All groups share one centre, and each spreads out both ways along 10 directions, with some noise.
Known rows, each followed by its group:
[ 21 -30  -6 -11 -13  20  -2   1  -6  14  -9 -15   4  -5   1   9  10  -2
  -4 -21  -3 -20   1]  (2)
[  4  12   5  -5  10 -14  20 -14   6 -10 -10  -9   2  22  -1   8   5 -27
 -12  -1   6  -9   8]  (0)
[ 31  15   2  -3  13   2 -15  -2   2   1  18  21   1 -20  -2   2 -15  -2
  -1   3  -2   6 -14]  (2)
[-11  -4  10 -18 -12  -7  -3 -12  -2 -14  -3   1  -3  15  10 -13  -9  -2
 -15  -3 -14  19   7]  (1)
[ 11   2  13  -4   9  -1   7  -9   5   5  19   8  13   0  -3   3   3 -14
 -17  -7  -4   3  -4]  (1)
[-15  -2  -3  19   0 -15  12 -17  20  -4  26  -7  23   0   6  -3   7 -11
   8  -1  16  -6  -3]  (2)
[ -6   0 -29  24  16 -18   6   9  13  -9   1  -5  -5   7  -4  10   9  10
  13  24  34 -17  -2]  (1)
[  7  27  -1  -3   8   4  12 -31   0   1   4   4  17 -11   1   7  -3 -27
   2 -12  -9 -17  -1]  (2)
[ -1   8  -9 -11  -1  -6 -10 -18  -3 -12  -6  -7 -12 -10  -8   1 -12   9
  10   2  -2  -7   8]  (3)
[ -6   8 -16  22   9  11  21  13   7  16  -2   5  -3   5  11   6  16 -11
   7   2   8 -15 -12]  (0)
[ 11  25  -3 -14  23 -22   1 -28   1  -9  15   2  -9  -4 -19  15   0   1
 -10   2  -4  -7   2]  (3)
[  7  26   1  -4   3 -10  -1 -16   1   4   2 -12  -3 -13 -13   5   3  12
  13  11  -5   0 -12]  (0)
[ -8  18  -1  -4  11   0  -1   6 -19 -12 -33   3  12  -1 -18   9  -8  -3
  -4  15   4 -11  15]  (3)
[ 10 -15  13   5   7 -16   2   4  15  11  33  -2   2   3  -7   6   8  -5
  -8  -8   2   5  -5]  (2)
[ 19  12 -13   2   5   0  -5 -16  11 -12  12  10 -18  -2  16  -4 -11  -6
  12  -6   5  -1  -4]  (3)
[ -4   2   5  -9   6  -1   0  -5  -5 -16  -1   3  21   4 -10  -6  -3   8
 -17  17  13   8   4]  (2)
[  6  -3  16 -19   8  -3 -14 -13 -18  -6   8   9  23  -9 -23   7  -5   8
 -25  -7 -10   3  12]  (0)
[ -1  13 -20   2  13 -27   6 -24  15 -12  15  -6 -23  12   1   8   8   2
   5   1   8  -9  -1]  (3)
[  7  -4 -20  -2  -8 -25 -31 -16  -9 -23  -7   0  14  -3   7   6 -10  21
   5   3   2  -2   4]  (0)
[  7   8   3 -14   6  17 -19  -3 -21   7   5  20   8 -29 -13   4 -13  14
  -7  -7 -19   1  -1]  (0)
[ 10 -18  22 -11  -8   5  -2  -9   7   1  22 -10  15  -8  -9 -10  -5  -4
  -9  -7   3   9   3]  (3)
[  9   4   4  -5   5   5  -1   8  -6 -14 -11  16 -10  21  11  -9  -6  -5
 -15   2   3  16   4]  (0)
[  9  19  -6   5   8  -8   1  -8   7   9  11  -4   4 -18  -8   8   3   3
  11  10   1  -7 -16]  (0)
[  1  -5  -6   3  -3   5   3   5   7  12   5   0  11 -14   5   2  -4  -8
   2   5   1 -10 -12]  (3)
[  1  -5 -15  12   2   9  -5  10   6  -6  14  22  24  -3  18 -13  -6   5
  -8  20  17  10 -18]  (2)
[  4  10  -6  -7   5   1  13 -32   6 -14   9   0 -17  13   8  -3   1 -15
  -2 -20  -1  -7  12]  (1)
[ -6 -20  -3  17   0  -9  11  14  18   3  15   1  23  16  15  -2   9 -12
 -12   9  19   3 -12]  (1)
[ -1   8   5   8  13  -1   4   5  -2   1   3  19   9   3   3   6  -4 -19
  -9  -7  -4  -3   4]  (3)
[-3  2 -8 10 10 -9 -4  2 -4 12 16 15 19 -9 -2 14 11  6 -7 -5 -8 -7 -9]  (0)
[ -6 -21   3   3  -6  -6   1  -4   7   9  20  -5  24  -5   1   3   6  -3
  -7  -8   1  -4  -3]  (1)
[ -3   8  -5  -6 -12   2   0  -5 -14  -3 -29   3  14  11  20   2   1 -11
  -5  -6 -17  -2  -1]  (1)
[ 12  13  12 -16  16 -12 -12  -2  -6  -9  11  12   3  -8 -22   1 -12  11
 -17  16   0  14  -2]  (3)
[-19  -2   0  15  12 -12 -12   3 -10  -8   8  23  10   0  -3   9  -7  -5
  -3 -17  -7  -4  22]  (3)
[ 10   6 -18   6   6  -2 -18  -3 -13  -8  -4   6   7 -13  -4   9   0  23
   9   5   7  -8   1]  (1)
[ 13  27  -3  -2  15 -12  -1  -5 -11  -1 -19   7 -18  13  -3  17   6  -5
  -1  -7 -14  -6   3]  (2)
[ 10  20 -18   0   2   0  -2 -11 -12 -20 -32  -3  -6  12   6   4   4   8
   8   7  10  -8   7]  (3)
[ -6   7   9  -5   3  22  20   4  -2  -1 -18 -19 -16   7 -19  -9   9   4
   5  12  15  -3  12]  (0)
[  7  -8   4  -4  -4  -5 -20   0  -2  -6  12   4   0  -6  -1  -5  -7  19
  -1   3   0  15  -4]  (2)
[ 22  22   1  -2  14  16  -7  10  -3   5   8  26  -6 -16  -1  -4 -11   3
  -3  11  -3  10 -17]  (0)
[ -6   9 -10  10  -1 -12   2  18  12   3  -4  11 -26  15  24  -5  -1  -4
   5  11  -8  13 -16]  (1)
[ 14  20   6  -8  -4   7   4   4  -9  -1 -34   3   9   9  11  -1  -7 -17
  -5   7  -8   3  -9]  (1)
[ 15 -24  12  -7   0   0   6  16  20   6  22  -6  -5   3  -4  -6  -2  -6
 -14   9  14  11 -10]  (2)
[ -3 -14 -13   0   2   4   1   4   3  -9   1  -5  24  -7  -7  -4  -5   9
  -8  25  27  -8  -3]  (2)
[-23 -27  -6   2 -11 -14  -5 -13   0  -6  16  -7  20   7   4   1  11  13
 -10 -13   1  -1  11]  (1)
[ 11  11  -9  10   7  22  12  11  -2   1 -12  12  -5  10  15  -4   7 -10
   2   0   9  -3  -5]  (0)
[  1  11   3  -4   0  -8  12  14  12  -9 -21  -6  -4  15   5  -9 -13 -14
  -5  31  13   8  -8]  (1)
[ -2  17 -29  18   6   0  -7  -2   6 -12   5  21  15 -12  19  -6 -14   5
  14  23  17  -3 -16]  (2)
[-16  -9  -3   3   1  -8  -9  10   3   5  12   7   7 -16  -7   3 -11   5
   2   8  -3  -2  -1]  (3)

New rows. What belongs after each?
[ -1  10 -15  11   3  -7  13  -5   0  -3 -15  -3  -2  21  14   8  17  -6
   1  -1   6 -10  -2]  (3)
[ 28  30  -2  -9   7  10   4   7   1  -2 -24   7  -1 -10   3  -1 -21 -21
   4  24   4  -4 -18]  (1)
[-18  -4   6   8   4 -17  -9  11  -8  -2   8  19   2  11   4   3   3   6
 -12  -8 -14  15   6]  (3)
[-17  -6 -12   0 -11   4  14  -8   5  -3 -13 -12   3  10  14  -7   3  -7
   2   3   5  -9   1]  (2)
[  4   4  -1 -14 -11   9   2 -12  -5   1 -18  -3  24 -11   9   0 -14 -20
  -5   0 -10 -11  -5]  (1)
[ -8 -32  -4  -7 -21   5   1  -3   7   0  -1 -26   2  -1   0  -7   1   6
   4   0  10  -7   6]  (2)
[  8   0  -2  -6   4   2  -9  18   3   2   7  23  -9   1  10  -7 -12   6
 -15  15  -6  19 -18]  (2)
[ -8  10 -17   3  19 -20  -3  -3   0 -12   4   9   2   0 -12  10  -3  11
  -6  18  12  -8   3]  (1)
[-16 -10  -4   6 -10 -10  -3   2  -3  12   7  11  14   7  19   5  10  -2
 -10 -15 -22   3  -9]  (1)
[  8  -4   0  11  -4  -2   9  -6   0 -11  -8 -13  11  25   9  -2  22   1
   0  -4  18   2   4]  (0)
[  8  -5  -6   1 -14 -27 -17 -25  10  -2  18  -8  11  -7  16   3  -2   4
   9 -10 -12   4 -13]  (0)
[ 15  -2   5  -3 -10  18   0 -15  -5   0  -1 -13  11  -9  -2  -6   6   4
   9  -9   7  -4   3]  (0)
[  6   8  -5  -3 -14 -18   1 -22   4 -20 -18 -22  -7  22  15  -3   5  -2
  10  -3   4   2   4]  (0)
[ 28  11  15  -1  -6  11  -9  11 -11  12  -6  16  -1   3  18  -3   4  -3
  -3 -12 -22  20 -17]  (1)
[  9   7 -18  26   9  -5   7  -6  11  -6   9   3  19   5  13   4  10 -10
  11   3  24 -13  -6]  (2)
[  5  27  -9   6   3 -10   1 -16 -12  -4 -19  -7   3   7   2  12  17   7
   9  -2  -5  -7  -3]  (0)
[ 18   1  -3 -13 -11  11  -3 -13  -3   0  -7 -12   7  -9   2  -2   0   7
   2   3   1  -2 -11]  (3)
[  5  11   0  -1  10   0 -14   0 -12 -21 -12  14   3  -2  -8  -1 -14   4
   1   5   7   1  16]  (3)
[  2  21 -17  17   2  -4   7   3   5   8  -6  11 -13  11  26   4  11  -6
  12  -1  -9   0 -18]  (0)
[  5  -2   7  13  -1  -9  -4  33  16  20  16  11  -6  -2  11  -2  -2  -1
   1  14  -7  19 -29]  (1)
[ -7 -18  -5  14   5 -22  -2  21  12 -15  10   7   2  26   8  -6   4   9
 -13  18  23  19  -1]  (0)
[  8   5  -1 -27   2  13 -17  -5 -20 -10 -16   6   6 -17 -16  -1 -18  18
 -14  15  -6   1   2]  (2)
[ 26  15 -17 -12   1   4  -6 -24  -4   1   0  -5   5 -16   2   8   3  12
   2   2  -4 -11 -17]  (3)
[  5  -5  -9  -3   1   0  -9 -16  -9 -17  -3  -9  14  -5 -12   3   1  15
   1   3  17 -10  14]  (1)
[ 29   1   4  -1  17 -14 -15  13   7  -5  16   4 -13  -8 -21   6  -9  11
  -1  17  16   7  -6]  (2)
[-21   1 -33   8   7 -19 -20   3  -4  -5   8  22   4 -12   8   9  -9  21
   0  11  -6  -5  -7]  (1)
[ 12  -3   4  -9 -10  -2 -11 -16  -6  -4   4   4  10   1  13  -2  -3  -2
  -6 -19 -14   5   1]  (0)
[  3  -1  -3 -16   5  -7  -4  -6  10   0  15  16  -5 -14   4   2 -28 -22
 -11  -3 -15  -4  -4]  (0)
[ 14  -4 -12  14   8   1  -4  -3  -3  -8   9  10  18   4   8   3   9   4
  -3  -2  17  -3  -2]  (1)
[  9  -8  11   1   3 -15   3   3  18  -3  25   6   6  13   6  -5  -1 -11
 -17   3   7  16  -9]  (0)
[  5   1   8 -21  -8  -4 -12 -25  -8  -8  -3 -13   2 -12 -12  -1 -12   6
   2  -7 -12  -1  10]  (0)
[ -3  16  18 -14   6   3   5  -9  -5  -8 -11   4  -8   2  -8  -3 -17 -23
  -5  -6 -11   0  17]  (3)
[ -9  15 -10 -17   4  -9 -20 -10 -10  -6  -5   7 -12 -26 -14   7 -24  12
   8   7 -18  -7   4]  (3)
[  7  -4 -19  14  10  -6 -19 -17  -9  -5  24  11  -8  -5  -3  11  20  32
  11 -24   1  -6   9]  (1)
[  9   6   0  -2   8 -12  10   1   3   0   1  -7   9  14  -6   6  16   8
 -17  18  11   5 -14]  (3)
[  9  12  -4   6  20 -12 -10  -2  -7  -6  12  10  -6  -3 -17  12   8  20
   0   2   6   0   4]  (1)
[  2  15   7 -12  14  -6  20 -25  12  -5  10  -7 -15   7 -12   3   1 -21
  -6  -9   0  -9  11]  (1)
[ 25  24   1   6   8   5  -3   8  -3   9  -6  12 -17   1   7   5   3  -2
   8  -2  -9   4 -14]  (1)
[  5   6  -2 -13   5 -19  14 -19  22  -9   9 -27 -19   6 -14  -1   1   3
  -1  21  17  -1  -5]  (3)
[ 22  -7   3   2   1  12  -3  11   4 -13   5  10   0  10  10 -15  -5   2
  -6   9  21  17  -5]  (0)
[-22   8 -12  11  11 -25  -4  -5 -16  -4  -8  11   6  19   3  19  21   8
  -8 -15 -14  -7  12]  (3)
[-14  16  -9  13  15 -22   3   9   5  15  12  15 -27   7   4  15  14   3
   3  -7 -21   1 -10]  (1)
[-21 -20   1  -8 -16 -10  -2 -11  -6  -6 -13 -24  25   2  -7   2   4   7
  -5   0   1  -8  13]  (1)
[ 20  15   0 -14   4   7   6 -14  12   6  10   1  -9 -19   0  -1 -17 -17
   3   5  -4  -5 -16]  (3)
[ -9  20  -6   4  18 -18  14 -10  11   8  11  -2 -29   4 -11  15  10  -9
   6  -6  -8 -13   2]  (1)
[ 19  13  -3   7  14  -2  14   0   4 -10  -9   0  11  18   0   4  10 -10
 -10  15  25  -3  -3]  (3)
[ 17   1  16  -3   1   3  11   6  14   9   7 -10  12  -7  -8  -1  -5 -19
  -3  10  10  -1 -12]  (1)
[ -3  -5   0   0   5 -10  13  -8  20   2  16 -17  -9  -3 -12   2   1  -9
   5   5  13 -10   1]  (1)
[ -9 -20  -7  -5 -22  -1 -17   1   0  -1   4   5  16 -11  19 -12 -16   8
  -2   2  -9  10  -9]  (1)
[ 33  -2   8   3  -8  18  -6  -9  -3  -2  11   5  -1   5  17  -9   8   0
   2 -22   0  13  -4]  (1)
[ 13  -2 -14   9   1   2 -11  -5   0  -8   7  -2 -10  -6  -1   0   3  20
  17   0  13  -3   0]  (1)
[  0 -11   5  -4   1  -6  -6   4  -4   9  13   0  25 -10 -12   6   6  13
 -15   7  -1   3  -9]  (3)
[  0   2   7  10   7 -11  -3   8 -14  12   6  18  19  14   5  13  23   3
 -19 -15 -17   9  -5]  (1)
[  4   0 -28  20  12 -12 -12   7   2 -10   8  14   8  -1   7   7   2  16
   5  14  20  -5  -9]  (3)
[-18 -16   7  -2 -12  -1  -2   1   6  10  15 -18  -7 -10 -11  -8   4  21
   9   1  -2   7   0]  (0)
[ -1   9  -9  -9   0   1  -6  -7  -8 -11  -8  31  21   7  26  -4 -17 -13
 -25   2 -16   8  -9]  (1)
[  1   6   0 -10  15  -6  12 -14   1   1   2   4  14  -1 -10  15  -4 -29
 -19  -7  -4 -21   7]  (0)
[ -7 -17   5 -15  -1 -26 -14 -13  15   1  41 -13  -3 -20 -24   0  -7  24
  -6   9  -2  10  -5]  (3)
[  7  -7  -6  -2   2   4   0 -21   0 -11   6  -8  18  -7  -7   2   0  -1
   0  -3  16 -15  11]  (1)
[  8   4  -3   4   8  -1 -14  10  -8   3  13  29   7  -3   7   2  -2  10
 -12   0 -11  13 -11]  (0)
[  2  10   9 -18  -2  -4   5 -16  -2 -21 -18 -11  -9  15  -5  -8  -7  -6
  -6   7   4   6  14]  (1)
